The groups are shells around one centre, one inside the other: the same stretched ball of 4 dimensions in 10 sizes.
Some rows, each with its group after it:
[ -1.0  15.1  -7.6  22.5 -35.8  -4.4  -0.2  16.6   8.9]
Q
[ 62.5 -16.9  -6.4  44.3   5.6 -33.3  43.8  38.3 -10.7]
X
[ 21.3   5.4  -2.3  19.4 -17.1   6.0  17.1 -17.8  -3.2]
T
[ 10.3  -7.2   0.9  10.6 -14.7 -23.8 -12.1  -9.9  13.4]
K
[  3.2  26.0  -9.9  10.5 -26.3   6.2 -34.7  14.0  34.4]
V
[ -2.8  21.8  -4.5   5.5 -28.5  15.3 -22.6 -18.8  21.3]
K
[  3.1  25.7  -7.7  22.7 -37.5  25.6  18.1  -8.9  -3.9]
Q
[ 16.4  16.0  -9.6  25.2 -24.4  -1.0   1.4  22.6  12.2]
V
[ 28.6 -11.7  -1.0  18.1  -4.2 -29.3  -3.0   4.8  11.9]
K
[-29.4  19.0  -4.4   9.4 -49.4  -4.1 -23.1   1.2  17.8]
D
[ 42.2   6.0  -9.5  26.6  -3.0 -11.8  -1.4  29.5  18.4]
D
[-18.9  30.8  -8.5   4.7 -40.8   9.0 -42.5   5.9  35.3]
G
[-31.3  35.8  -5.6   2.9 -52.2  29.0 -24.2 -24.8  18.2]
G
[-15.2  42.4 -13.2   1.3 -37.2  17.1 -63.4  17.5  53.2]
X
[ 30.4 -30.0   4.1  22.8  -1.9 -48.7  15.8   0.5  -3.7]
H
[-42.9  15.0   1.0  -3.0 -51.1  -3.1 -35.2 -28.3  20.0]
H
[-32.5  26.0  -5.1  -3.6 -43.9   0.2 -58.1  -3.7  41.7]
Q
[-21.0  10.7  -3.2   7.5 -38.9 -16.8 -31.5   4.6  24.4]
Q
[-47.9  37.3  -4.3  -3.0 -60.9  26.6 -36.8 -28.7  23.3]
B
[-36.7  39.3  -8.5  -9.1 -45.8  11.4 -77.9   0.6  56.5]
U
[ -0.5  23.3  -5.7  20.3 -38.2  24.7  17.2 -16.8  -5.0]
K
[  1.2  -1.4   2.4  22.3 -34.1   2.7  40.0 -33.8 -25.6]
X
[-31.2  34.3  -7.2   5.7 -52.4  19.5 -29.5  -8.2  23.0]
V
[ 21.8  -0.8  -4.2  13.7  -8.3 -22.6 -21.5  11.5  25.3]
V
[  9.8  16.4  -5.3  26.1 -33.0  18.8  31.7 -12.5 -13.5]
B
[ 48.1  -5.3  -4.6  27.3   2.0 -12.4  18.6   7.6   2.5]
U
[-17.1  43.4 -12.0   7.1 -43.9  28.1 -38.0   4.8  34.6]
B
[-49.6  38.7  -1.8  -3.5 -64.5  41.6 -19.7 -52.1   8.9]
X
[ 14.5  -5.4  -3.8  23.6 -19.2 -30.6   0.8  21.2   9.0]
G
[-40.8  50.7  -9.1  -7.7 -54.4  37.0 -61.1 -17.5  44.1]
D
[ 14.6 -20.8   3.8  17.7 -13.4 -36.3   9.4 -10.7  -2.4]
T
[-36.5  20.2   1.3   4.6 -55.3  20.1  -1.0 -45.9  -3.1]
U
[-13.0  35.8  -8.3  10.5 -43.3  30.8 -14.2 -12.2  16.1]
G
[-41.4  18.9   0.2  -3.1 -51.5   4.1 -34.2 -30.3  19.8]
T
[ 19.8  15.0 -10.5  14.5 -12.7 -13.1 -36.8  32.1  39.5]
D
[ 47.0 -18.0  -1.2  33.4  -0.2 -26.2  38.6   6.3 -13.5]
T
[33.8 10.2 -8.4 22.9 -8.6 -2.5 -1.8 16.5 16.5]
B
[-17.2   4.8  -0.5  -4.5 -26.8 -22.4 -55.5  -8.6  39.4]
H
[ 13.0  33.3 -13.9  15.9 -24.0  15.8 -28.1  23.8  34.1]
U
[ 17.3   1.9  -8.1  25.7 -18.8 -30.0  -9.2  41.0  19.5]
H

New rows, each followed by its group:
[  7.7 -11.8   3.8  11.9 -17.3 -22.0   2.3 -23.0   1.1]
D
[-30.1  26.5  -5.1  -5.2 -41.2   1.6 -61.1  -5.9  43.9]
Q
[-11.8   5.6   2.4   9.0 -36.2   5.3   7.0 -40.0  -5.0]
D
[  7.3 -21.2   3.7  11.9 -13.2 -47.5 -13.6  -1.2  12.7]
H
[  2.7   5.8  -2.6   1.9 -16.2 -17.0 -44.3  -1.6  36.6]
T
[  9.5  -9.3   4.0  17.8 -21.9  -9.8  25.5 -31.9 -14.7]
U
[ 13.6   3.7  -3.4  10.7 -14.0 -14.6 -23.1   1.6  24.3]
G
[ -2.9 -17.2   4.7  12.6 -23.9 -36.6  -1.0 -13.6   1.4]
H
[-14.7  31.1  -7.3  20.8 -51.0  30.3  17.5 -13.3  -6.4]
H
[ -7.0   6.4   0.6  12.9 -34.5   2.7   8.0 -27.8  -3.7]
V
[-13.7   2.9   1.6   7.9 -34.5  -8.8  -8.0 -24.1   5.9]
V
[ -2.7  35.7  -9.1  17.6 -40.7  37.6   6.6 -13.3   3.9]
T
[-56.9  40.4  -4.7  -8.1 -64.6  24.6 -52.2 -26.5  32.3]
H
[-33.1  41.0  -4.5   3.3 -57.2  48.3  -7.1 -45.5   4.7]
U
[ 42.2 -21.2  -4.2  32.1   1.1 -53.6   7.3  43.5   9.8]
H
[  5.5  38.8 -12.4  12.7 -30.3  30.4 -22.6   4.8  27.8]
H
[-47.9  52.3  -7.1  -3.8 -64.8  50.9 -34.9 -36.4  23.3]
H
[ 23.2  -1.5  -7.0  22.0 -11.3 -33.0 -16.5  36.0  24.4]
Q
[ -2.3  38.8 -12.8  16.1 -38.3  26.7 -17.0  11.3  22.9]
T
[  8.4 -19.6   1.7  19.4 -17.8 -47.9  -0.9  10.9   5.8]
D
[ 26.7  23.1 -11.2  26.2 -19.8  15.6   8.4  15.2   9.7]
D
[  2.0  21.0  -5.7   3.1 -22.2   8.2 -37.7  -9.2  33.2]
T
[  5.4  -3.0   0.6  20.7 -27.6  -9.2  22.1 -17.6 -11.0]
V
[ 30.8 -22.6  -0.2  29.5  -7.5 -45.4  20.4  18.4  -4.0]
Q
[  8.7  -3.9   0.6   9.0 -15.5 -17.9 -14.0 -13.9  14.7]
Q
[ 52.2 -15.7  -5.0  38.7   1.5 -33.8  33.1  32.4  -5.9]
T
[ 19.9  16.6  -9.3  24.7 -21.9   3.1   3.2  16.9  11.1]
G
[ 18.7   8.3  -6.1  33.2 -28.1   2.5  37.4   7.6 -14.7]
T
[ -9.7   2.6  -0.9  17.9 -37.2 -12.8   6.6  -6.1  -1.7]
K
[  8.3 -12.4   0.8  20.7 -21.5 -31.8   9.0   1.3  -1.0]
V
[-21.3  26.2  -3.0   1.9 -42.2  22.1 -21.7 -31.7  16.4]
V
[ 40.3 -10.9  -3.4  27.8  -2.1 -25.5  16.3  13.7   1.7]
V
[-60.9  36.3  -1.6  -9.6 -66.5  26.1 -44.7 -42.1  24.3]
X
[ -3.6  -3.9  -1.1  18.2 -30.3 -27.6  -1.9   6.6   5.6]
Q
[-10.9  28.8  -7.4   2.3 -32.9  13.6 -41.3  -6.3  34.8]
G
[ 11.9 -14.5   2.4  25.9 -23.3 -24.1  32.9 -10.5 -18.1]
T
[ 19.9   9.2  -4.0  23.7 -21.9  10.4  25.4 -13.3  -8.1]
Q
[ 30.0  -7.4  -4.9  20.7  -4.4 -34.0 -12.7  26.5  21.3]
V
[  9.9  11.8  -8.1   8.8 -15.6 -19.8 -47.3  26.5  43.8]
T
[ 31.4  -6.4  -1.4  26.8 -11.0 -10.1  29.8  -7.2 -10.7]
Q
[-19.7  30.0  -4.1   1.7 -41.9  28.4 -21.6 -33.2  16.9]
Q
[-22.5  19.0  -4.1  -5.8 -33.1  -8.2 -64.1  -3.7  46.7]
T
[ 29.3  18.2 -10.3  28.8 -18.6  10.9  15.7  15.6   4.7]
T
[ 15.1  -6.9  -1.5  11.6 -10.5 -30.8 -22.3   6.8  23.1]
V
[  2.0  12.0  -6.4   7.8 -21.2 -16.8 -42.8  17.7  38.3]
V
[-21.5  36.3  -7.2   9.1 -49.0  31.1 -14.0 -16.9  13.8]
G
[  3.9  14.3  -8.2  20.5 -29.6  -9.2 -11.0  22.5  17.9]
V
[ 11.1  19.3  -9.0  25.2 -29.9   6.9   8.2  14.0   6.0]
V
